All rows are made from the same 8 directions, up to rounding. Whole rows:
In the rows, zero is written as 128.
[[121 127  92 146 153  67  78  99 147 131 110  61 117 159 130 120]
 [112 137 151 103 109 109 139  64  94 146 133 138 146 114 110 110]
 [153 168 131 167 158 100 125 152 167 145 172 148 114 134 108 123]
 [140 102 109 129 114 103 103 122 103 140  96  59 138 147 144 111]
 [136  91 106 151 181 100 120 160 180 169 100 192  73 107 136 136]
 [127 113  84 136 147 100 160 134 146 161  64 133 104 123 122 123]
 [145 175 162 132 119  99 155  86 123 137 159 111 157 158 119 122]
 [131  94  84 121 129 153 149 190 120 142  68 165  97  89 118 125]
 [ 60  97  96 101 152 145 114  96 156  96  87 160  98 106 132 156]
 [118  96 137 174 137 159 169 131 189 147 148 116 134 140 177 135]
 [124 115 125 155 172 142 137 152 206 107 127 146 104 158 169 173]
 [ 97  90 142 101 140 132 149  87 140 137  94 184 113 111 148 148]]

The start of a row, then its end:
[153  72 139  71 112 113 107 135  60 147  58 164]
[115 108 138 129]
[180 105 163 115  95 117 130 144  67 173 126 134]
[145 116 133  99]
[ 90  70  96 152 160 138  96 135 176 141 120 143]
[ 91  98 150 128]
[120 119  67 133 150  93 120 135 142 132  63  96]
[103 137 119 128]
[151 107 146  62 106 129 109 129  69  83  64 117]
[138 163 154 166]
[116  77 123 120 110 164 204 122 134 147  66 128]
[136 128 170 139]
[103 138  93 110 137  73  75  92  94 150 115 138]
[105  84  68  90]
[145 131 158 103 135 157 146 154 139  86 115 171]
[125 155 155 181]
[112 134 119 111 131  78 122  64 116 135  96  98]
[133 145 120 122]
[131 166 162 112 119 160 143 140 118 105 170 183]
[136 113 107 140]
[155  98 124 136 152  91 167 127 155 168  68 137]
[111 155 160 143]
[159 137 153 116 160  63 105  98 143 125 109 127]
[119 184 150 160]
[141 123 140 121 100 163  90 154 103  77 146  64]
[155 160 156 141]
[152 145 107 141 136 135 102 196 124 122 142 144]
[109 110 100 120]
[144 153 136  89 124  90 162  91 105 116  70 121]
[139 170 127 152]
[164  95 122 114 131  83 112 144  90 182  83 159]
[105 103 117 105]
[111 139 112  85 110 141 132 129  84 110  96 158]
[123  96  92 127]
[169 127 174 158 157 109 114 136 176 127 169 123]
[130 183 177 157]
[100 104 142 143 160 113 197  66 197 161 104 162]
[119 144 166 152]
[ 84 119 129 129 141 162 186 102 174 124 119 174]
[121 115 141 151]
[126 106 134 141 101 121  70 118  83 163 177  96]
[141  87 112  70]
[108 100 132 169 104 111  87  70 122 159 179  19]
[165 136 151  76]
[136 151 180 111  89 192 167 144  98 112 181 173]
[158 106 121 129]
[137  83 150 163 132 150 134 133 172 130 143  84]
[142 168 200 145]
[145 108 143 121 119  79 123  78 108 152 100  73]
[147 166 156 121]
[176 152 149 134 138 100 109 158 120 137 150 146]
[123 141 118 128]
[175 145 153 156 158  65  80 135 141 160 171 135]
[115 146 123 117]
[121 123  90 126 130 141 197 142 147 127  57 123]
[122 140 135 146]
[ 88  96 118 123 152 107 138  65 167 131  87 120]
[117 146 160 149]
[104  91 156 123 127 105 137  56 127 178 133 151]
[131 105 142 108]
[140 136 113 106 127 120 144 151 103 140  92 172]
[111 103  97 124]
[123 100 160 131 111 168 123 122 133 107 155 101]
[151 147 175 141]
[111  92  76 159  90 176 175 165 114 167 105  83]
[139  84 123  79]
[121 118 169  97 155 104  86  84 139 103 134 167]
[116 149 151 167]
[ 98 135 134 114 111 166 151 115 121 112 140 149]
[138 105 118 129]
[151  60 137 129 131 129  93 157 119 153 110 136]
[112 119 166 126]
[121  83 126 153 169  95  33 116 173 114 146  82]
[107 163 177 145]
[127 106 153 115 145 124 161  99 159 122  95 147]
[126 164 174 170]
[153  71 152 154 132 123  58 150 128 153 167 107]
[124 126 169 111]
[108 108 146 129 132 151  96 116 144 102 158 123]
[131 133 155 143]
[ 95 142  66 125 141 144 109 166 130 112 111 158]
[ 93  77  75 118]
[128  89 136 101  93 175 109 145  92  87 109  85]
[150 144 167 144]
[ 92 100 129 130 103 182 117 124 122 109 153 105]
[144 107 144 120]
[161  87 150 104 112 170  74 197  89 100 131 146]
[122 119 154 144]
[160  90 195 148 136 127 124 128 144 174 178 176]
[128 123 169 125]
[106  87 125 137 104 113 111  71 110 154 125  51]
[153 132 153  95]
[174 129 131 148 143 113 156 175 143 161 117 155]
[114 134 132 129]
[122 139 146 111  76 173 137 116  83  91 147  68]
[177 143 137 124]
[124 127 100 101 142 123  52 163 106  91 113 146]
[ 97 109 102 138]
[108  83 144 125 111 174  63 130 122  82 160  78]
[144 139 175 140]
[102 165 136 144 118 157 137 124 129 136 199 165]
[134  77  83  98]
[149 175 143  94 112 113 190 110  98 123  94 148]
[145 148 105 142]
[114 157 165 116 142 170 114 129 167  44 171 139]
[137 172 157 191]
[122 131 130 173 185  99 119 117 217 132 154 135]
[104 160 155 153]
[140 120 147 100 146  64  78  92 100 156 119 168]
[108 115 110 119]
[166 134 134 142 161  88 106 162 142 159 136 179]
[ 96 120 114 126]
[160 121 129 137 109 124 126 144 111 125 117  61]
[151 166 154 125]
[130 144 122 102  80 156 100 149  53 108 143 104]
[151  98  91  98]
[ 86  75  88 166 127 159 158 116 174 140 104  65]
[132 132 171 121]
[152 161 157 154 101 130 160 112 125 129 169  60]
[176 172 143 117]
